The groups are shells around one centre, one inside the other: the same stretched ball of 5 dimensions in 7 sizes.
Known rows, each followed by its group:
[ 18.1  -1.1   7.8  22.2 -30.9  31.6 -24.6  20.0  17.2 -27.9   3.6] -> z_87
[  3.1  -5.2  -2.8  21.3 -18.8 -22.3  -2.0  13.5   6.6  -8.3  16.9] -> z_219
[ 23.1   7.8  36.1 -27.4 -14.1  37.1  17.7 -10.1   9.5 -13.2  32.1] -> z_140
[ 31.4   3.9 -15.8   2.7 -29.7  37.9   1.0  10.5  17.3 -20.8   7.4] -> z_233
[ 16.6   5.4  24.6   0.7 -14.6  45.4   3.6  -3.5  18.2  -1.8  20.4] -> z_87
[ 19.4  -5.4  -7.1  16.5 -16.6  19.1  -6.9   3.4   9.7  -9.3  10.9] -> z_87
[  0.9   3.9   1.8  20.3 -29.6 -12.6   0.3  24.5  17.3 -11.7  14.8] -> z_305
[ 23.7  -5.0 -28.3  26.0 -24.3  23.1 -11.1  12.1  14.6 -12.1   1.2] -> z_219
[  5.7   1.1  -0.9  34.4 -33.5   9.9 -20.0  29.3  21.8 -18.4   2.9] -> z_140
[ 12.1   4.5  28.8 -11.6 -22.4   1.6   7.7   7.6   7.1 -22.6  27.5] -> z_305
[ 42.8  -1.6 -17.8   4.1 -18.3  71.9  -5.6  -6.8  15.9 -12.1   3.8] -> z_140
[ 14.9  -0.3  13.1   8.4 -31.6   4.2 -13.9  21.2   9.6 -35.0  12.6] -> z_105
[ 19.0  -5.6   5.4   5.1 -16.1   9.0  -4.2   1.8   3.6 -17.1  17.3] -> z_849
[ 14.1  -2.8  28.0   7.5 -10.6  30.9  -8.5  -4.3   9.5  -7.9  19.8] -> z_849
[ 12.7   0.7  31.8   1.5 -12.2  29.2  -1.5  -3.7  11.4  -6.5  23.1] -> z_233
[ 10.7   9.5  20.1   3.5 -20.9  33.7   8.4   5.6  22.7  -1.3  20.0] -> z_105
[ 31.7  -1.9  -3.7   6.2 -16.9  53.0  -6.2  -3.8  13.7 -11.6   8.9] -> z_233
[ 36.6   1.2 -26.1   4.6 -26.6  44.9   0.6   5.5  16.3 -17.5   4.8] -> z_849
[ 33.1   6.8  17.6 -31.7  -8.6  48.9  27.0 -20.8   8.7  -4.0  31.0] -> z_305
[ 26.5  -1.5  -6.2  -3.8 -14.5  23.0   9.6  -5.3   7.2  -8.6  18.6] -> z_233
[ -2.2   1.2  14.0  18.0 -20.9 -13.7   0.6  15.4  12.9  -5.6  20.2] -> z_87
[ 25.4   5.7 -17.2  -4.8 -28.1  14.0  15.9   9.9  14.0 -15.9  15.6] -> z_105
[ 14.3  -7.4  13.0  23.9 -21.7  18.8 -26.5  12.4   9.3 -23.7   7.7] -> z_849
[ 33.1  -6.5   2.3  -6.7 -13.2  30.2  -2.6  -8.2   1.1 -21.4  17.0] -> z_219
[ 23.0   5.9  10.6 -14.5 -24.1  17.6  12.7   4.6  10.0 -21.2  22.7] -> z_233
[ 30.6  -1.7 -12.7  -9.2 -17.2  17.1  12.5  -3.6   4.5 -15.0  18.7] -> z_105
[ 32.4   0.3   3.5  14.8 -28.1  68.2 -23.8   9.5  20.7 -25.7  -0.1] -> z_219
[ 23.3   2.3   8.3  15.1 -23.8  55.8 -14.2   7.4  21.5 -13.7   6.2] -> z_105
[ -4.8   2.4  48.0  12.4 -21.5  -0.5 -11.4  15.5  12.7 -17.1  23.6] -> z_305
[  3.2  -4.4  21.7  34.1 -27.5  10.5 -32.2  24.0  14.9 -24.3   6.1] -> z_105
[ 12.3   9.8  12.3   5.8 -23.9  33.7   7.9   8.9  23.9  -2.7  17.1] -> z_305
[ 42.1  -5.0 -17.5  -7.6 -18.8  38.1  -0.2  -5.2   3.7 -24.9  10.9] -> z_140
[ 23.2  -5.9  -3.4   8.8 -16.1  19.3  -5.9   0.7   6.2 -14.6  13.3] -> z_87
[  4.1  -0.3   2.0  25.5 -23.3   1.2  -6.7  17.1  16.3  -7.0  12.0] -> z_87
[  1.9   4.4  36.6  -3.4 -12.5   2.7  11.8  -0.1  10.5  -1.8  31.7] -> z_849
[ 47.7  -0.3  -6.8 -22.9 -19.5  52.9   6.9 -10.1   4.8 -27.8  15.7] -> z_140
[  9.0  -5.5 -12.6  23.2 -25.4 -18.5  -7.9  19.7   7.4 -18.2  10.7] -> z_219
[ 43.3  -1.1  -0.8  -8.4 -10.5  78.3   0.3 -18.4  12.3  -8.4  12.1] -> z_219
[ 30.7   6.7 -20.1  -8.1 -19.8  36.0  23.0  -3.1  16.7  -1.5  16.7] -> z_305
[ 35.2   4.8   7.2 -11.4 -26.0  52.8  -0.1   2.3  14.3 -26.5  13.4] -> z_233
[ 30.1   5.0  -8.5  -5.4 -32.8  25.3   3.1  13.9  13.7 -30.0  11.6] -> z_849
[ 20.2   0.7 -15.9  26.4 -35.8  25.6 -18.0  25.6  20.6 -24.7  -1.1] -> z_140

New rows, each followed by its group:
[ 31.7   4.4   8.7 -19.1  -9.6  50.0  19.7 -17.0  11.2  -1.5  24.8] -> z_87
[ 23.3   5.0  23.1  -7.9 -26.4  34.6  -2.7   7.5  13.2 -27.5  18.0] -> z_87
[ 11.1  -3.5  -4.0  23.5 -13.5  17.2  -3.6   2.8  14.0   3.5  12.6] -> z_140
[ 31.0   1.9   2.1   2.1 -30.4  43.8 -11.4  11.5  15.0 -31.3   7.3] -> z_233
[ 14.5   2.2   9.6  19.0 -30.9  27.3 -16.6  20.2  19.2 -23.4   6.9] -> z_233
[ 11.7   3.0  -6.1  18.3 -36.3  -0.1  -7.9  28.4  17.2 -25.8   7.9] -> z_305
[ 12.3  -1.6  27.0   4.8 -11.7  22.9  -3.3  -3.0   9.2  -7.2  22.0] -> z_233
[  2.0  -5.1  20.2  26.2 -25.2  -6.9 -23.1  21.5   9.5 -24.1  12.2] -> z_849
[ 41.5   9.3  -8.3 -25.3 -17.2  61.2  27.0 -13.6  15.8  -5.7  20.6] -> z_105
[ 28.1   6.3  13.5 -25.2 -15.1  31.2  22.6  -9.6   8.5 -11.3  28.5] -> z_87
[  6.6  -2.9   5.5  30.6 -35.1  -3.7 -26.6  31.9  13.9 -32.5   4.3] -> z_305
[ 44.6   0.1 -10.4  -5.3 -26.0  62.5  -7.3   0.7  12.9 -29.3   5.5] -> z_849
[ 16.4  -8.0   0.9  25.9 -30.3   6.0 -29.8  23.0   7.9 -35.7   3.2] -> z_140
[ 36.2   1.4  -0.4 -20.5 -21.8  28.3  10.0  -2.4   4.5 -27.9  19.8] -> z_305
[ 36.6  -4.2   2.4 -10.3 -18.6  35.4  -3.9  -4.3   2.7 -29.0  15.1] -> z_140
[ 23.2   0.0  14.5   6.5 -29.3  31.5 -17.3  14.3  12.6 -33.3   9.6] -> z_87
[ 30.4   3.6  12.8  -9.9 -30.4  35.1  -5.3  10.1  11.1 -36.8  14.1] -> z_305
[ -1.2   1.9  10.5  22.4 -25.2  -9.0  -3.9  20.6  15.8  -9.2  16.0] -> z_87
[ 27.0   7.2 -10.7  -5.6 -31.4  23.6  11.1  12.5  16.4 -21.2  13.8] -> z_849
[ 35.7  -6.9 -10.9  14.7 -25.1  47.3 -23.7   7.2  10.6 -30.3   0.1] -> z_305
[ 21.1  -3.4  18.5  -2.5 -23.2  10.2 -10.0   8.1   2.9 -33.5  18.0] -> z_219
[ 10.9  -4.6   4.8  20.7 -25.6  -0.6 -16.2  18.1   9.1 -23.6  10.5] -> z_233
[ 12.9   6.6  17.9  14.6 -21.2  47.9  -4.8   7.0  25.1  -2.2  12.5] -> z_219
[ 5.9 -2.7 23.3  5.5 -9.3  1.2  3.5 -2.7  5.8 -2.2 26.2] -> z_105
[ 28.7   4.8  27.1 -26.3  -9.2  44.0  18.0 -17.1   7.5  -8.6  30.3] -> z_305
[ 28.1  -1.2 -21.7   0.2 -22.6  11.8   8.3   4.8   7.7 -16.5  13.6] -> z_105
[ 17.3   1.8  -8.2  -0.7 -22.0  -1.8  13.1   7.6   8.9 -12.4  19.6] -> z_849
[ 25.7  -8.2  -2.1  12.7 -11.1  33.6 -10.4  -5.9   6.8  -9.1  11.1] -> z_140
[ 20.3  -1.8   6.0  -0.7 -10.8  22.4   7.2  -7.0   7.7  -4.1  21.2] -> z_233
[ 28.8   7.2   1.6  -0.4 -29.3  49.8  -0.6   9.2  20.8 -20.0  10.1] -> z_87
[ 10.6   2.6   9.7  26.3 -39.0  18.0 -25.1  32.3  21.1 -32.7   2.7] -> z_219
[  4.3  -3.2  25.1  25.1 -15.9  20.5 -17.8   7.7  14.5  -6.6  13.8] -> z_849
[-12.4   0.8  33.9  17.9 -13.6 -21.0   2.4  10.4  11.4   2.4  27.8] -> z_140
[ 11.9   2.7  -7.4  12.1 -24.0   3.8   6.1  12.8  15.2  -7.4  14.9] -> z_87
[ 29.1  -0.3  18.7 -16.1 -14.3  34.1   4.7  -8.7   4.4 -19.6  23.4] -> z_105
[ 26.9   6.3   3.3   3.1 -23.0  56.9   0.8   2.5  22.0  -9.2  11.1] -> z_849
[ 10.6   3.3  -6.1  27.2 -35.2  13.3 -13.2  28.1  22.1 -19.6   3.8] -> z_140
[ 29.0   5.3 -18.4 -10.5 -19.8  24.1  23.9  -1.9  12.8  -5.0  19.1] -> z_105
[ 31.3   3.0  -0.5 -18.1 -20.9  23.6  14.7  -1.8   6.7 -20.6  21.7] -> z_87
[  6.2  -7.1   9.9  26.2 -14.6   5.3 -14.6   7.1   9.0  -6.7  13.3] -> z_105
[ 26.8   2.1  19.6  -7.9 -10.8  53.7   4.5 -12.3  12.6  -5.2  20.8] -> z_87
[ 48.8  -0.9 -23.4 -10.0 -22.7  58.6   1.9  -4.7  10.2 -24.8   7.0] -> z_105
[ 22.1  -5.0  -8.8  25.7 -19.3  39.6 -16.7   5.7  16.0  -8.7   3.5] -> z_305
[ 19.8  -1.1 -17.7  20.8 -26.0  21.2  -6.7  13.6  16.7 -12.1   5.2] -> z_849
[ 12.0  -4.9  10.6  22.4 -32.7   0.9 -27.6  26.4   9.2 -38.2   6.5] -> z_140
[ 40.3   2.0 -16.7  -8.6 -29.8  39.8   1.5   6.8  11.4 -31.2   8.7] -> z_849
[ 35.4  -6.3  -4.6  -0.5  -9.9  47.9  -3.0 -13.0   6.0 -10.6  13.1] -> z_140
[ 28.3   5.6  24.3 -22.3 -17.7  39.2  11.2  -6.5   9.2 -19.4  25.8] -> z_849
[ 39.9   4.9  17.2 -18.7 -14.1  78.9   5.4 -15.6  15.0 -12.7  17.9] -> z_140
[ 18.7   2.9  -6.5  -8.3 -20.3  -3.3  20.1   3.8   7.2 -11.1  23.8] -> z_305
[ 11.6   5.0  19.1  -5.7 -23.8   2.3   8.5   9.9  10.4 -18.3  24.4] -> z_233
[ 12.9   5.8  31.6  -1.3 -12.4  40.5   5.8  -5.1  17.1   0.6  24.2] -> z_849
[  2.7  -5.7  34.5  19.1 -14.1   6.7 -18.5   6.7   7.5 -13.6  18.8] -> z_305
